The first 6 rows are patterns. Each new row is the sum of 2 different patterns, raised or lowered, with some noise. Before adding, each is slid sideways (what falls off one end comes back at the other) and multiplied by a number that may be negative. Names go in the order of the patterns.
Known rows, each followed by the names of its patterns:
[ -9.3   6.4 -12.1  -5.4  18.0  26.0   6.3   8.6  -1.5  -2.0  12.6  -7.5
  -6.6 -10.1  33.7 -20.1   2.9   9.4  -0.4 -22.8   1.5 -24.3  18.2  -8.6
  23.3  11.1   7.0  -0.3   0.9   0.5 -18.9] | U
[-12.9  -4.3  -2.4   3.2  -3.9  -1.7   9.1 -33.7  19.0 -12.6   1.3  14.0
   9.6  -7.4   1.4  -3.7   3.2  -6.5  -0.9 -19.8  13.6 -19.0   5.7   0.0
  -0.3  -5.7  -1.0   6.7  -4.5  -8.0   1.6] | S
[  9.8  -1.1  -8.8  -7.2  -5.2 -14.6  -8.9   0.0 -15.7   9.6 -14.8  -3.1
  -4.1 -14.4  -2.5  -0.7 -31.6  -2.2   2.2  -6.1  -2.4   6.5 -31.1  -0.6
   6.2  -2.7  -1.8   3.1   0.0  -8.5  -2.4] | M
[ 21.2   9.2   6.0   9.2   1.7  -1.6  33.7 -32.9 -33.7  -1.8  -0.4  -5.9
  -8.4  12.0 -10.4 -16.2  -3.7  22.4   0.5   1.8  33.7   1.7   0.8  -7.9
  -4.8   3.9   2.9  21.0   2.6  -6.3  -1.5] | Y
[  8.3   9.9   0.5 -23.3   3.2  13.4  12.2 -16.6  -3.3  -0.9 -23.3   9.3
  -8.6 -19.5  -0.7   8.0  -2.6   1.5  27.9  -8.6   6.7 -15.4   4.8   5.3
  -2.1  -1.5 -33.7  -2.7  -1.2   0.7  -3.6] | X
[ 33.7 -11.7 -28.0 -10.8  -4.0   2.0  -3.8 -19.7 -12.2 -22.8  -4.3  18.7
   1.8 -33.7  -1.2  13.4 -11.3   1.5  -6.2  -4.5  -6.1  33.7   3.5  18.2
  -6.6  -6.3   1.9   0.5   3.9   7.9  -0.4] | V

New rows. What belongs after each?
[-25.1 -11.7   1.5  -1.8  -2.5   9.9  11.7   4.1  -9.8   4.8   3.0 -13.7
 -13.5  -5.9 -11.2  -1.9   7.0  -7.6   5.0   5.7   6.2 -27.0  24.7 -17.5
 -22.4  -2.5  13.3  -5.7  12.2 -10.6   0.4] | U Y
[ 14.4 -14.8  21.4  20.9   1.3   7.0  11.1  -4.8   1.5  14.5  12.5   9.1
   2.1  -8.0   7.1  -3.7   6.1   7.3  13.5  10.3   1.7   5.6   4.9   6.4
   6.3   5.4  -4.1  -3.7   1.3   4.5  -1.1] | M Y
[-23.9 -12.4 -13.0 -20.2 -20.9   3.0 -19.3 -25.2 -15.3 -17.3 -26.4   5.6
 -19.9 -25.7 -20.1 -18.8 -23.4 -25.0  -3.5 -26.2 -24.6 -20.8 -20.3 -19.4
 -15.0 -12.0 -13.7 -22.5  -8.2 -28.1  -4.3] | S M
[31.6 13.2 19.6 35.2 15.9 16.4 24.1 21.6 -3.7  9.4 20.1  6.6  8.4 31.4
 28.8 28.3 14.5 17.7 14.7 27.0  6.6 10.3 10.6 43.5 -4.9 19.8 17.9 14.1
 -4.8 19.2 -6.5] | U S
[10.0 11.0 27.7 16.2  2.7 14.8 20.1 18.5 16.2 24.7 10.8 21.9 15.0 17.2
 14.2 16.1 15.1  3.9  7.9 14.2 29.8 13.4 14.1 20.6 18.2 33.5 18.2 22.8
 17.1 15.8  9.5] | M X
[-7.4 -8.7 29.8  8.3  4.5  2.2 14.8 -4.1 -8.1  4.1 34.2  4.3 -2.0 14.2
 19.4  9.4  3.8 21.3  2.0 14.4 30.5  8.0 -2.9  8.2 16.1 -8.9 15.7  6.5
 18.1  2.3 18.8] | Y X
[-35.4 -22.6 -19.1 -49.3 -29.4 -21.2   1.1 -19.9 -33.5 -31.0 -22.7 -20.8
 -15.5  -2.3 -41.6 -21.1 -10.4 -26.6 -27.9 -17.8 -44.2 -19.4   8.3 -24.8
  -9.4 -20.1 -19.2 -27.4 -13.3  14.7 -16.8] | Y X
[18.4 21.3 14.3  3.4 10.0 16.9 20.2  6.9 16.6 10.8  0.5 10.7 25.5 -4.1
 22.3 31.8 11.9 14.8 16.4 18.3 -6.5 15.3 12.9 16.5  3.9 11.1 11.1 -5.5
  7.2 11.3  2.5] | Y V
[ 4.8 26.3 24.6 33.9 25.3 27.5 -6.4 15.7 10.8 21.6 21.9 14.3 31.7  9.1
 14.7 23.2 -6.1 19.9 41.0 18.0 29.4 14.9 30.5 38.1 30.9 36.4 22.6  5.0
 11.1 41.6 22.4] | U V
[-47.3  19.8 -25.7 -13.8  27.7  -7.2 -21.6 -23.0 -24.3 -10.4 -19.0   3.5
 -29.2 -11.8 -33.2   8.5  -8.2 -11.1 -12.6 -15.8 -12.2  12.2 -54.8 -48.7
 -28.5 -20.6 -23.8 -22.2  -8.1 -27.7 -25.4] | S Y
[18.5  2.8  6.1 28.1 35.7 11.2  1.5 13.2  0.8 19.9 14.0  8.9 -7.2 54.0
 47.6 24.4 41.1 20.2 33.0  0.7 33.2 38.5 23.5  2.0 -2.4 17.8 -7.2 20.8
 18.2 33.8 32.4] | Y X
[ 12.1   2.4  21.8   1.4   3.3   1.8  37.2  -3.2  25.0   3.9   4.0   0.9
  32.6 -21.8 -28.7   5.1   9.2  -3.8   8.1  15.1  -3.3 -12.5   3.1  20.8
  -5.5  35.4  10.6  15.8   1.9 -16.3 -10.4] | S Y
[ -3.6   8.2  -3.8  -3.8 -39.1  -8.2  -5.7 -10.8 -12.2   5.2   0.0  -6.5
 -21.9   6.8   9.4  10.5 -22.0  -8.8  -0.9 -31.2   2.1 -17.6 -12.8 -13.4
   3.2  -4.2  -3.8  15.0 -12.7  -7.6 -14.4] | U X
[ 14.0 -27.0   3.2 -13.8 -17.8  -8.3  -4.0 -30.4 -13.0  -1.4  -6.4  -9.3
   6.7 -28.7  -5.6  -4.2  -6.1  -7.2 -10.3  14.8 -25.3  -0.1   0.1 -16.6
 -20.1  -7.4 -11.5 -16.0 -16.0  -1.9 -18.7] | S M
[17.8 -3.8 15.6 21.8  8.8 22.4 19.9 23.9 20.6 50.3  3.4 39.3  7.3 21.6
 21.9 23.3 19.3 -1.9 21.8 26.0 18.2 29.0 26.6 26.5 16.3 11.2 22.4 17.5
 55.0 -5.4 28.8] | S X
[-22.3 -18.8 -24.9 -27.4 -16.3 -20.7 -24.3 -18.3 -25.0 -20.9 -23.2 -12.2
 -28.9 -17.1 -14.0 -43.8  -2.1 -29.3 -20.6   2.4 -14.0 -28.7 -18.4 -23.2
 -22.7 -12.1 -22.9 -38.5 -12.0 -34.7 -19.8] | S M
[-36.1  -6.8 -19.1  -5.5 -23.9 -20.7 -17.1 -48.3 -14.7 -10.8 -38.3  13.9
  24.2  -0.4  -9.8 -26.3  -0.6  -8.8   8.7 -11.7 -10.7 -29.4 -31.5  -4.1
 -46.4 -29.7 -11.9   3.0  -9.2 -12.9  11.5] | Y X
[-13.1   1.6  13.2   3.7 -25.3  34.3 -35.9  28.2  -6.1   9.0   2.5  14.8
   0.4   6.5  -0.2  -7.7  -4.8  25.8 -20.1  15.2  12.5  23.8   8.1  14.8
   1.8  -6.2  17.2   3.2  -5.4   5.5  34.1] | U S
[-25.3 -35.5   6.7 -35.9 -16.0 -13.3 -18.5 -55.9 -22.6 -47.4  -5.7 -23.9
  -7.6 -14.9 -20.0 -26.8 -20.7 -40.1 -27.8 -11.1 -10.7 -27.2 -26.5  -7.4
   5.8 -10.7  -3.0 -20.8 -33.4 -14.7  -7.3] | U V
[-13.3  -6.1 -17.7 -17.9 -22.7 -31.3 -26.0 -22.1  -5.9 -37.4   1.5  -2.3
 -25.7 -21.0 -16.2 -22.9  -8.4 -28.4 -21.0 -27.1  18.5 -45.2  -5.5 -17.8
 -21.2 -37.1 -15.6 -38.4 -11.1 -23.8   2.4] | U S
[31.2 19.9 33.4 17.5  7.5 20.2 25.9 26.3 26.5 30.3 41.0 13.9 18.7  5.3
 28.8 21.6 20.4 21.9 14.9  8.0 42.4 29.1 17.4  8.4 20.0 19.7 39.1 19.3
 10.7 18.6 17.1] | M V
[ 24.8 -14.8  15.4  19.1  10.2   9.4   9.5  -7.3  24.3  19.6  21.8  26.9
   9.9   5.3  15.6  21.1  13.2  12.2  16.0  25.1   2.5  -6.9  10.5   8.3
  13.9  20.6 -30.4  24.5 -11.8  13.2  40.2] | S V
[ 21.3   4.8  42.2  17.0  22.0  15.1  34.2  27.9  24.6  46.1  21.5  18.2
  48.2  -7.8 -15.6  11.8  17.9  27.3   9.5  21.6   2.5  14.1  17.8  39.1
  32.2  15.0  53.9  32.1  19.7   7.5  15.8] | Y X
[  9.9   7.8  19.8  -9.4  -3.6  23.8   7.9  22.3  13.3  10.5   9.1  13.3
  41.7  14.9   7.7   8.5  12.5  -1.7   1.2  13.6  16.5  18.4  -5.1   3.8
  21.2   5.2  12.9  27.4 -14.7  17.1  27.5] | M X
[-18.4 -29.6 -27.3 -19.6 -15.3 -15.2 -36.4  -5.2 -21.0 -18.7  -5.1 -14.5
 -31.9 -39.8 -27.0 -24.3 -34.7 -10.0 -12.1  -5.9 -10.8 -11.4 -41.7   8.4
 -13.2 -12.3 -15.7 -10.9 -19.7  19.1 -31.0] | U V
[  2.1 -25.5 -13.1  15.1  -1.3   0.1 -25.2  -7.5 -10.4   0.9  -1.9  11.2
  -3.2  -5.3  -4.8  -5.2 -15.6   1.0   0.9  25.8 -28.7 -33.7 -17.3 -13.6
  -3.1  -5.9 -44.2   9.3   1.7  -6.2  12.2] | Y V
[-22.1 -11.8 -23.4 -22.2 -25.3 -32.8 -24.5  -3.6 -18.7 -23.8 -28.1 -26.9
 -24.3 -21.8 -18.7 -33.3  -5.3   8.8 -25.6 -32.7 -22.2 -19.0 -25.7 -17.8
 -22.2 -25.2 -41.2 -23.0 -14.0 -36.5 -35.8] | Y V
[ 5.6 26.8  3.8 24.0 22.2  5.2 15.0 46.0 15.5 14.7 38.2 11.9 14.5 31.2
 19.1 12.8 16.1 16.0 -8.1 13.3 21.8 18.0  5.5 21.2 28.5 21.9  5.8 29.5
 30.6 23.3 18.8] | M X
[-11.4   6.3   7.1   7.5  10.2   8.4  45.7   8.2   4.0   9.4  26.8   4.9
   4.9  28.7  31.3   9.3  -3.4  -0.7  27.6  16.0  23.2  32.2   0.8  17.9
  39.2  16.9   8.4  19.2  11.4 -11.8  36.5] | Y X
[-15.2 -10.1  -7.1  -9.8 -27.5 -14.8  -3.9 -11.5 -24.5 -15.5 -12.3 -28.0
  -8.1 -13.7 -38.3  -5.1 -13.7 -14.0  -5.6   7.4 -20.9  -8.1 -22.9  -8.5
 -12.2 -14.6 -22.4 -26.2 -22.5 -10.7 -12.8] | S X
[ 43.3   4.1 -10.3  15.3   7.5   8.6  11.2  14.6   7.6   0.4  32.7  32.2
  18.7 -14.0  13.3  29.8   9.8  30.0  13.6   9.7  11.1  55.8  25.1  34.9
  16.6  12.8  17.4  36.6   0.2   2.8  15.2] | Y V
[ 8.8 13.2 33.2 25.5 25.3 38.1 28.5 22.6 23.5 16.9 13.9 23.2 18.2 -6.5
 22.2  7.0 30.7 25.0 17.7  9.1 22.0 50.7 18.5 22.5 17.6 21.9 13.1 27.5
 22.1 45.7 15.9] | X V
[-10.0   0.8   4.8 -21.5   7.1  13.7 -40.8 -24.0   5.5  -3.3  -3.2  19.7
  -0.1  -0.7 -25.6   1.7  19.6  -2.1  -1.2  -9.7  -1.8  -1.3  -5.3  -7.2
   9.7  10.4  13.7 -20.3  -1.7  10.4  24.1] | Y X
[ -4.3 -14.2 -17.0 -10.8 -29.4 -12.5   1.8  -6.6 -34.1 -12.8 -24.6 -13.2
 -12.5  -9.0 -37.7  19.9  20.0   7.7 -11.4  -8.1  -1.2 -23.8  -6.9  21.8
  -9.5 -39.3 -12.3 -13.9 -48.4 -15.2  -8.4] | M Y
[  1.0  -1.3  16.8 -36.9 -10.2 -19.8   1.3  -3.6   9.1  -6.4 -13.1 -11.6
  -4.1 -39.8   5.0  25.1   5.4  -7.8  -7.2   2.5  16.8   8.5  23.4   3.1
 -23.8   1.3  21.1   2.9 -17.5   6.7   0.4] | M V
[ -0.1 -10.0  10.7 -15.2   2.8 -13.1   1.6  -4.4  -2.8  -2.5  -2.3  -3.6
  -5.0  -3.9   1.5  -9.2   1.7  -0.6  -0.1   2.0  -8.1   9.7 -22.5  10.8
  -3.9  -0.5   5.9  17.6  -6.3  -3.6  -2.2] | S M
[ 11.7 -34.8 -37.9 -12.5 -12.3 -22.9   2.3 -16.9 -12.3 -25.3 -24.5  -4.6
  -8.9 -13.4  11.3 -14.1  -8.6 -18.3  -4.2 -19.2   0.3  -2.6 -11.1 -18.0
 -10.7   1.3 -11.3  -6.0  -2.1 -13.6  -6.9] | S Y
[-15.1 -26.2  -7.2  -5.1  -9.5 -24.4 -16.7 -18.6 -28.2  -6.9 -23.1 -19.1
 -19.0  -9.6 -15.2 -17.5   1.5 -17.5 -21.6 -21.7  -9.1 -12.1 -14.5 -10.4
 -42.6 -14.5 -10.6 -12.9 -15.1  -6.9  -6.5] | M X
[  0.9  19.1  15.0  27.9   3.2 -32.0   2.8   7.6  12.5   5.5   6.2  12.0
  -1.7 -10.4  24.2  22.4   1.3  -3.8  16.3   3.9  -7.5  15.2   1.4  -8.2
  28.8  19.0  19.3   8.0  30.2   5.0  16.2] | X V
[ 19.0 -11.9   6.3 -27.7 -15.3 -10.5  -9.6  -7.3  -1.9   6.8  13.1 -16.3
   7.9   1.2 -26.5 -26.2  -7.7 -28.0  -0.8   1.8 -15.9   3.9   8.6 -10.8
 -31.4  20.9  -5.8 -10.8   1.3  19.4  -7.8] | U M
[-17.2 -19.6  -1.0 -18.4 -29.9 -11.6  -2.7 -15.4 -15.4 -12.9 -21.3 -22.9
  10.6 -49.7 -54.6 -22.7 -18.6 -24.3 -26.8  -5.9 -27.3 -35.4 -18.6  -5.2
 -16.0 -19.4   9.6 -15.1 -20.0 -28.3 -14.6] | M Y
[ 13.7  -6.8 -17.8  -0.3 -14.0  32.1  -4.9   9.9   2.4   3.1  -9.5  -9.9
  -2.9   6.9  -9.7  -9.7 -17.8   8.3   8.2   9.7  19.1  -6.1   3.5  11.7
   3.5 -12.0  -3.9  -8.9  -8.6  -5.6  -6.3] | U X
[ 3.6 14.2 19.9 13.3 19.2 25.3 22.6  0.7 31.0  6.0 19.7 15.3 24.6 22.2
 23.4  6.8 37.3  6.4  8.1 14.7 15.4  8.5 34.2 20.6 12.2 12.7 19.1 13.1
  6.9 10.0 12.5] | U M
[ -7.7  19.9  23.0  26.4  -1.7  12.4  -3.4   1.5  13.2  11.2   5.1 -32.9
   2.0   2.4 -13.4   0.8  10.3  16.3   6.9 -15.0   5.5   3.9  12.0  -5.1
   3.0  -7.6 -17.4   9.2  -6.4 -11.5   4.8] | Y X
[-10.8  -2.6  21.8 -24.4   4.3 -11.5  -2.2 -18.2 -10.4 -11.0 -60.3 -12.6
 -10.3  -2.5  -8.6  -4.3  -1.9 -21.8 -31.0  -1.9   4.5 -11.9 -29.1 -16.0
 -15.1 -30.7   0.8 -38.6  -4.0  12.7  -0.4] | Y X
[-20.1   1.1  -4.4 -15.9  -3.2   0.9 -16.6  -3.4 -13.3  -6.2  -3.3   1.8
 -40.6 -10.4 -20.7  -4.8   9.0   0.9  -6.6   3.1  -8.6 -19.4  -9.7   3.0
 -16.5  -3.8 -26.6  -0.4 -22.5   1.2 -17.3] | S X
[ 21.0  45.2   7.1  26.0 -12.9  29.8  38.8  22.9  20.5 -15.2  18.5  27.4
  26.0  27.6  30.1  19.3  18.4  13.5  23.1  25.8  37.5   2.7  19.7  20.9
  -1.1  11.3   9.0  -9.8  21.8  30.4  15.6] | X V
[-3.6 11.7 16.2  2.2 17.9 19.5 24.7  6.6 20.9  1.3 23.7 28.6 14.1 22.8
 10.8 11.8 34.4  6.9  7.2 25.8  9.5 -3.7 31.7 17.3  4.3 12.3 22.6  1.3
 13.0 26.2 11.9] | M X
[ -3.4  -3.2 -10.3 -10.0  -4.7 -15.5 -12.0 -29.9   8.6  11.5   0.8   7.9
  -7.6  -4.2   3.3  -0.6   9.5  -3.1 -11.7  -7.8  12.6  -6.4  -8.2   4.0
  -5.6   0.8  -3.3  -3.3 -16.9 -20.1 -30.3] | Y V
[ 23.9  19.3   5.9   2.6   4.8  34.5   6.1  22.8  13.7  -5.3  -4.7  30.1
  -3.4   6.1  10.3  15.4  15.9  12.7  10.4 -14.6   4.5 -13.5   7.5  14.0
   0.1   4.0  11.9  13.0  10.1 -11.5  13.9] | U V
[ -5.9  -7.1 -31.2 -13.2 -21.1   4.1 -20.5  17.3 -13.7   3.9 -29.2 -29.5
 -14.7   1.5 -15.1 -18.4 -26.1  28.3 -25.1 -42.3  -9.8 -27.2  -7.4  -5.6
 -34.9 -33.9 -36.2 -21.4 -19.0  -8.8 -53.4] | X V
[ 35.4  28.3  29.1  34.5  24.2  49.7  30.9 -17.0  -3.3  18.9  24.4  16.6
   2.1  19.2  -1.0  10.6  36.1  35.8  -4.4  23.1  52.0  14.4  24.9  13.1
  16.9  20.5  51.9  36.2  39.1  14.4  17.4] | Y V
[-13.6  -4.1   7.7 -10.5   0.1 -19.9   3.7 -16.3   5.2 -11.5 -15.1   4.9
   0.7  -9.7   1.3   7.0 -11.1   1.4  -8.4  -0.8   1.4   5.4 -31.4  -6.5
 -13.9  -0.1  12.1   5.2  -2.4   6.9  -3.9] | S X
[-23.9 -13.9 -54.6  30.4 -44.9 -12.7   4.8  -8.5 -42.7 -13.2 -40.9   3.2
 -29.0   4.3 -23.2   2.2 -32.0 -10.3 -15.2 -32.4 -29.2 -11.6 -21.2 -24.8
  -6.9   8.4 -20.9 -11.8 -19.4 -15.6  -7.8] | U S
